There are 4 nested groupings, the coarsest first. Each group lies inside one group of the grouping before and may be the whole of it. The rows also spread widely along 12 directions, which tell nothing about the answers.
(in the rows, 128 means zero)
Some rows, each with its group in each grouping after it:
[131 145 122  66 139 103 108 154 131 149 165 112 124  92 113 160  73 110
  97] => logad Z296 Z801 lesup
[166 141 159 169 164 113 114 144 151 168 109 139 176  98  97 111 113 145
 132] => giri Z979 Z256 Noz
[157 145 190 115 157 163 122 144 141 152  88 151 142 159 134 152 122 108
 132] => logad Z296 Z245 fubo
[107 152 173 148 123  95 111 132 141 102 142 164 132  54  54 118 179 175
 166] => logad Z296 Z400 lasef
[ 78 201 184  74 147 196  76 157 136 121 131 159 101  46  91 146 120 113
 121] => logad Z824 Z114 Nifid
[125 116  88 198 159 118 159 142 167 152 126  90 124 207  91 133 139 143
 148] => logad Z265 Z26 Gisil
[115 142 144  87 149 125 113 136 149 129 145 114 148 101  93 153 135 101
 132] => giri Z355 Z638 dus
[148  99 125 103 145  97 110  82 122  77 192 146 101 107  82 105 103 169
 132] => logad Z20 Z155 gapum
[184 138 142 142 121  48  95  95 168  91 148 149 140 138  88 137 162 103
 130] => logad Z20 Z155 Sug
[142 142 131 109 138 133 107 166 153 161 161 111 131  98  89 168  96 144
 139] => giri Z979 Z256 beto
[ 43 147  95 111 140 120 176 143 141  83 119  95 120 168 107 101 124 132
  85] => giri Z779 Z900 duvuv
[154 120 117 118 191 173 108 112 164 138 161 134 143 106  69  83  90 152
 132] => giri Z979 Z310 Mis
[169 135 185  93 146 126  88 132 141 101 138 161 109 149  92 147 108 134
 135] => logad Z20 Z950 Rirol
[142 139  80  69 140 138 152 150 161 146 168  80 137  96 111 140  92 145
 116] => giri Z779 Z900 duvuv
[118  81 115  96 182 205 136  83 117 148 146 107 126 174  96 123 120 104
 144] => giri Z355 Z638 dus
[131  61 106 194 136  69 130 103 100 169 171 102 129 154  51 136 116 167
 170] => giri Z979 Z310 Mis
[ 96 129  91 175 170  82 156 171 162 169 127  80 151 163  80 130 117 134
 125] => logad Z296 Z400 lasef
[ 98 147 157 162 151 109 117 103 118 113 121 131 122 115 147 134 125 109
 107] => logad Z20 Z155 Sug
[135  96 122  99 114 122 140 103 123  84 165 120 102 165 102 147 134 154
 144] => giri Z355 Z638 dus
[206 136 183 102 126 132 120  99 132 135 112 143 148 120 172 164 134 107
 137] => logad Z20 Z950 Rirol
[217 113  94  73 128 134 139 118 177 146 163 112 133 154  77 153 136 139
 159] => logad Z20 Z155 Sug
[113 134 143 127 155  85  88 143 115 135 151 137 122 123  86 123  52 130
  92] => giri Z979 Z310 Mis
[133 151 154 132  97 110 129 103 142  88 145 148 132  56  94 131 194 166
 165] => logad Z824 Z114 Nifid
[179 123 155 116 151 114 137 150 144 150  98 140 155 168  78 118 106 146
 133] => giri Z779 Z900 duvuv
[ 59 161 102 111 132  79 100 138 137 111 168 110 126  96  89 133 108  93
  80] => giri Z979 Z256 beto
[209 130 207 127 181 134  59 111 150 146 134 181 147 106  92 139 109 115
 159] => logad Z265 Z26 Gisil
[136 123 162 132 151 122 142 109  86 143  94 141 144 128 157 106  89 134
 102] => giri Z355 Z638 dus
[150 110 182 127 137 112 161 123 104 179  75 120 195 139 142 149 133 121
 142] => giri Z979 Z256 Noz
[176 107 127 138 146 148 120 129 165 111 149 136 111 183  64 130 137 163
 163] => giri Z355 Z638 dus

New rows. What belongs after each?
[178 106 145 135 172  99  95 127 134 169 150 150 141 124  39 117 102 150
 161] => logad Z265 Z26 Gisil
[ 84 162 152 147 185 149  93 161 151 112 155 115 113  77 130 141  80 138
 108] => giri Z355 Z638 dus
[150 151 149  77 125 203 176 135 123 190  55 127 168 154 147 129 135 106
 117] => giri Z979 Z256 Noz
[170  84 153 172 124  75 149  66  80 152 108 143 145 148 120 116 143 141
 151] => logad Z20 Z155 gapum
[ 90 100 103 145 130  84 122 136  93 137 178 102  93 129  72 145  92 164
 133] => giri Z355 Z638 dus
[169  99 179 179 119  65 155  96  78 159  79 144 167 137 145 125 140 144
 143] => giri Z355 Z638 dus
[168 143  85 163 134 121 152 104 127 168 107 118 143 130 153  90 110 119
  89] => giri Z355 Z638 dus
[ 78 138 133  70 134 168 168 101 142  79 140 103 132 114 176 148 154 120
 121] => logad Z296 Z400 lasef
[141 105 115  41 147 131 139 112 133 124 169 119 143 101  82 123 114 139
 133] => logad Z296 Z801 lesup
[120 142  97  74 123  70 166 146 120 157 134  98 146  97  98 126 102 138
 104] => logad Z20 Z155 gapum
[143 147 151 124 101 139 153 138 126 131  98 148 114 160 124 141 151 147
 133] => logad Z296 Z245 fubo
[188 145 128 138 136  63  95 124 162 112 140 147 128 155  86 117 119 114
 107] => logad Z20 Z950 Rirol
[ 22 119 183 194 183 124 146 120  86 104  85 122 130 156 139 111 123 130
 114] => giri Z355 Z638 dus
[ 93 141 106  90 148 119 133 141 118 154 151  98 136  76  96 123  87 129
 104] => giri Z779 Z900 duvuv
[128  98 138 149  83  80 159  72 112 107 123 126 148 162 109 140 194 129
 155] => giri Z979 Z310 Mis
[ 77 157 111 110 118 192 189 111 142 109 104 108 140 116 158 113 171 135
 115] => giri Z979 Z256 beto
[203  84  94 122 125 113 117 101 129 132 185 135 111 156  85 119  85 178
 139] => giri Z979 Z256 beto
[128 116 151  83 119 139 177 131 109 122 103 123 121 173 115 141 138 160
 144] => logad Z20 Z950 Rirol
[ 57 132 146 161  90 116 109  98  68 131 132 155  67 138  42 143 180 125
 152] => logad Z20 Z155 Sug
[122 153 180 115 100  83 153 104 115  73 100 144 151  89 177 131 159 136
 111] => giri Z355 Z638 dus
[198  72 175 114 139 137 115  47 112 134 129 142 137 199 128 174 155  82
 170] => logad Z20 Z155 Sug
[ 73  73 142  99 129  98 111  67  81 106 177 115 131 148  83 156 141  96
 141] => giri Z979 Z256 Noz
[151 106 164  65 115 134 147  97 100  83 146 143 121 105 143 132 116 178
 139] => giri Z355 Z638 dus
[212 149 168 170 110 122  94 134 135 140 106 189 109 141  79 116 134 161
 144] => giri Z355 Z638 dus
[142  74 152 138 126 159 113  93  86 182 143 132 115 173  62 166 133 127
 184] => giri Z979 Z310 Mis
[154 150 136  92 120 117 122 113 166  84 175 128 133  64 153 151 141 142
 129] => logad Z296 Z245 fubo
[ 68 121 139  72 147 171 172  94 112 126 141  79 139  87 166 170 147 115
 141] => logad Z20 Z155 Sug
[103  82 132 172 148  59 117  96 108 142 155 103 135 174  97 163 137  95
 146] => logad Z296 Z400 lasef
[148 137  95 166 158 101 146 157 146 179 117 105 159 136 109  99  79 151
  97] => giri Z979 Z256 Noz
[135 175 126 156  90  81 162 164 146 131 100 130 128 124 133 134 146 160
 115] => logad Z296 Z400 lasef
[ 32 132 133 106 146 123 174 140  80 150 105 102 125 131 115 126 109 137
 115] => logad Z265 Z26 Gisil
[116 142 139 117 123  80 137 115 130  88 127 142 136 118  94 107 144 143
 119] => logad Z824 Z114 Nifid
[100 120 142 125 185 155 112  86 123 154 115 120 160 159 117 115 109  55
 101] => giri Z979 Z310 Mis
[ 80 166 131  98 138 122 108 172 144 135 136 107 121 142 116 170  87  92
  87] => giri Z979 Z256 beto
[ 92 127 138 189  99 117 127  92  69 155 110 144  85 155  95 136 160 116
 137] => logad Z20 Z155 gapum
[206 105 165  89 145 132 109 134 183  92 151 153 140 177  57 141 121 166
 167] => giri Z979 Z310 Mis
[118 122 121  86  79  60 118 102  87  99 153 155 103 130  52 114 141 134
 116] => giri Z355 Z638 dus
[139  92 191 111 171 176 119 129  80 191 114 128 139 150 141 169  61 129
 143] => giri Z979 Z256 beto
[189 135 159  79 168 165 144 101 144 141  90 142 183 133 173  99  86 109
  95] => giri Z979 Z310 Mis
[ 38 118 118 160 117 106 140 118 110 107 159 112 100 113  62 137 178 146
 150] => logad Z296 Z801 lesup
[111 159 154 146 142 121 118 100 106 130  86 161 133 134 117  92 129  96
  94] => logad Z824 Z114 Nifid
[144 146 166 199 151 112  99 142 121 160 119 152 132  89 108 113  85 167
 125] => giri Z979 Z310 Mis
[131 159 137  90 113 155  98  95 148 107 163 127 114  88 133 171 158  86
 133] => logad Z824 Z114 Nifid
[121  97 168 149 153 181 138  86 118 130 117 123 146 163 142 147 150 121
 156] => giri Z979 Z256 Noz
[ 32 124 137 146 131  85 182 162  83 158 105  81 144 113 111 149 128 152
 130] => giri Z355 Z638 dus
[ 84 124 122 124 153 112 167 116 123 155 112  86 176 111 118 131 155 100
 129] => giri Z355 Z638 dus
[162 115 128  62 178 134 131 139 159 162 126 136 165 155  36 103 116 123
 141] => logad Z296 Z400 lasef
[166  92 117 138 137 124 169 106 141 134 121 106 127 217 115 147 143 136
 152] => logad Z20 Z155 gapum
[ 94 117 121 178  56  94 166  92  77 125 123 125 112 135 121 138 182 161
 143] => giri Z979 Z256 Noz
[ 57  99 162 145 109 122 167 127  80 111 130 116 109 124  84 152 170 192
 179] => giri Z355 Z638 dus
[169  92 115 139 143  79 148  99 134  87 157 144 126 153 100  81 112 192
 129] => logad Z296 Z245 fubo
[103 158 127 133 160 170 177 124 140 132  81 130 147 131 150  79 137 134
  99] => logad Z296 Z245 fubo
[140 131 165 128 174 178 115 116 116 211 103 118 155 130 154 166 113  63
 131] => logad Z296 Z245 fubo
[ 81 109 165 110 144 159 139  84  96 117 129 114 141 127 172 157 126 102
 124] => giri Z979 Z256 beto
[181 126 138  79 109 136 101  71 141  98 181 159 125  58 102 131 165 130
 150] => logad Z296 Z801 lesup
[104 131  97  95  97 171 165 115 141  94 158 109  77 149  96 149 168 161
 151] => logad Z20 Z155 gapum
[112 140 119 164 174 124 109 101 139 151 116 136 135 149  65  91 141  81
 115] => logad Z20 Z155 gapum
[159 106 111  81 142 151 122  88 123 169 170 126 145  71  51 120 143 138
 171] => logad Z824 Z114 Nifid
[182 132 172 156 119 109 121 108 118 136  80 171 144 180 132 117 125 119
 113] => giri Z979 Z256 beto
[171 114  99  84 142 111 124  87 154 128 174  95 144 128 128 150 130  90
 126] => logad Z20 Z950 Rirol
[167 103 122 100 118 125 159  97 110 133 120 134 129 172 106 117 127 148
 138] => logad Z824 Z114 Nifid
[161 132 110 166 187 165 157 140 142 159  98 133 139 136 112  56  79 184
 110] => giri Z355 Z638 dus
[146 148 116  93 109 116  99 130 172  72 175 139  77 162  66 157 141 133
 131] => logad Z20 Z155 Sug
[158 116 150  80 155 154  91  95 121 154 130 158 144 159  75 121 108  80
 120] => giri Z979 Z256 beto
[116 139 196 160 161 137  93 114  95 159  92 170 119 136  85 128 124 108
 135] => logad Z20 Z155 Sug
[126 145 167 190 128 151 147 116 113 133  75 137 103 186 175 151 136 124
 122] => logad Z20 Z155 Sug
[133  65 111  92 117 108 157  62  85 107 157 125 104 188  86 124 137 143
 147] => logad Z20 Z155 gapum
[107 162 131  62 114 117 108 152 145  95 163 123  86 126  98 175 108 122
 109] => logad Z20 Z155 Sug
[134 133 121 134 140 174 160 100 103 187  99 112 140 121 154 125 125 114
 126] => logad Z824 Z114 Nifid
[153 151 150 159 127 107 166 143 141 131  71 145 155 139 106  90 144 164
 123] => giri Z779 Z900 duvuv
[ 76 135 144 129 109 100 152 109  96 113 109 144 126 114  93 108 169 133
 121] => logad Z296 Z801 lesup
[ 98 137 119  69 121 108 132 120 134  78 163  98 115 138 151 166 113 101
  95] => giri Z355 Z638 dus
[ 75 124 158 174 155 102 133 103  78 123 124 143 115  86 105  95 116 170
 126] => logad Z20 Z155 Sug
[167 139 136 120 122 146 153 134 167  79 126 149 119 133  93  96 141 200
 142] => giri Z779 Z900 duvuv
[100 173 162  90 132 166 125 137 148 112 118 121 134  94 145 162 150  97
 119] => giri Z355 Z638 dus
[140 100 117 110 156  92  96 116 125 128 186 127 103 139  48 135  90 139
 137] => logad Z20 Z155 gapum
[136 135 121  61  79 101 101 107 135  90 186 143 112 102  68 155 152 124
 134] => giri Z979 Z256 beto
[ 68 160  91  85 151 190 110 144 146 148 158 108  79 140  53 145 120  96
 117] => logad Z20 Z155 Sug
[148 110 143 134 178 163 177 110 148 131  98  96 149 187 183 142 115 130
 130] => logad Z20 Z155 Sug
[161 127 154  98 109 166 129 106  99 138 130 150 109 106 119 134 119 154
 142] => giri Z779 Z900 duvuv
[ 98 140 157  82 143 171 106  84 133  98 133 144 131 117  91 126 165  76
 128] => giri Z779 Z900 duvuv
[ 21 129 117  90 138 125 152 137 108 117 157  70 113 125 121 178 120 112
 121] => logad Z824 Z114 Nifid
[119 105 178 185 183 163 106  90 100 139 126 142 107 142 132 136 107 135
 147] => logad Z20 Z155 Sug
[ 97 113 123  96 174  94 124 110 139 140 162  94 167 110 105 143 125  81
 121] => logad Z296 Z245 fubo
[144 114 156 104 179 146  89  85 146 131 146 142 139 140  65 131 143  79
 148] => logad Z20 Z155 gapum
[ 68 108 152 109 152 109 117 125 112  84 166 120 118 130 104 142  94 150
 121] => giri Z979 Z256 beto
[127  98 137 139 162 177 168 117 103 190 120  77 135 142 167 171 112 134
 156] => logad Z20 Z950 Rirol
[143 135  79  79 122 151 133 110 167  78 204 102  91  98 115 137 130 162
 131] => logad Z20 Z950 Rirol
[135 143 133 194 172  87 143 128 149 159 115 108 167  78 129 113 126 146
 129] => logad Z20 Z155 Sug
[117  97  80 153 150 120 147  86  99 209 122  91 157 170 104 114 109  75
 110] => giri Z979 Z310 Mis
[139 158 119  62 135 113 116 157 157 100 169 108  98 127 142 170  64 125
  88] => logad Z20 Z155 gapum
[156 122 138 172 186 106 118 126 154 161 108 148 173 123  22  62 137 142
 145] => giri Z779 Z900 duvuv
[129 139 142 139 178  89 132 104 104 146 102 142 153 105 140  72  74 117
  75] => logad Z20 Z155 gapum
[112  86 117  85 114 170 177 106  80 152 136 108 113 158 116 138 103 170
 145] => giri Z979 Z310 Mis
[109 137 157 160 115 115 137 123  83 121 135 152  88  72 116 116 111 204
 138] => logad Z20 Z155 gapum
[145  98 192 161 164 122 132 144 128 122 105 147 134 175  73 126 116 183
 166] => giri Z779 Z900 duvuv
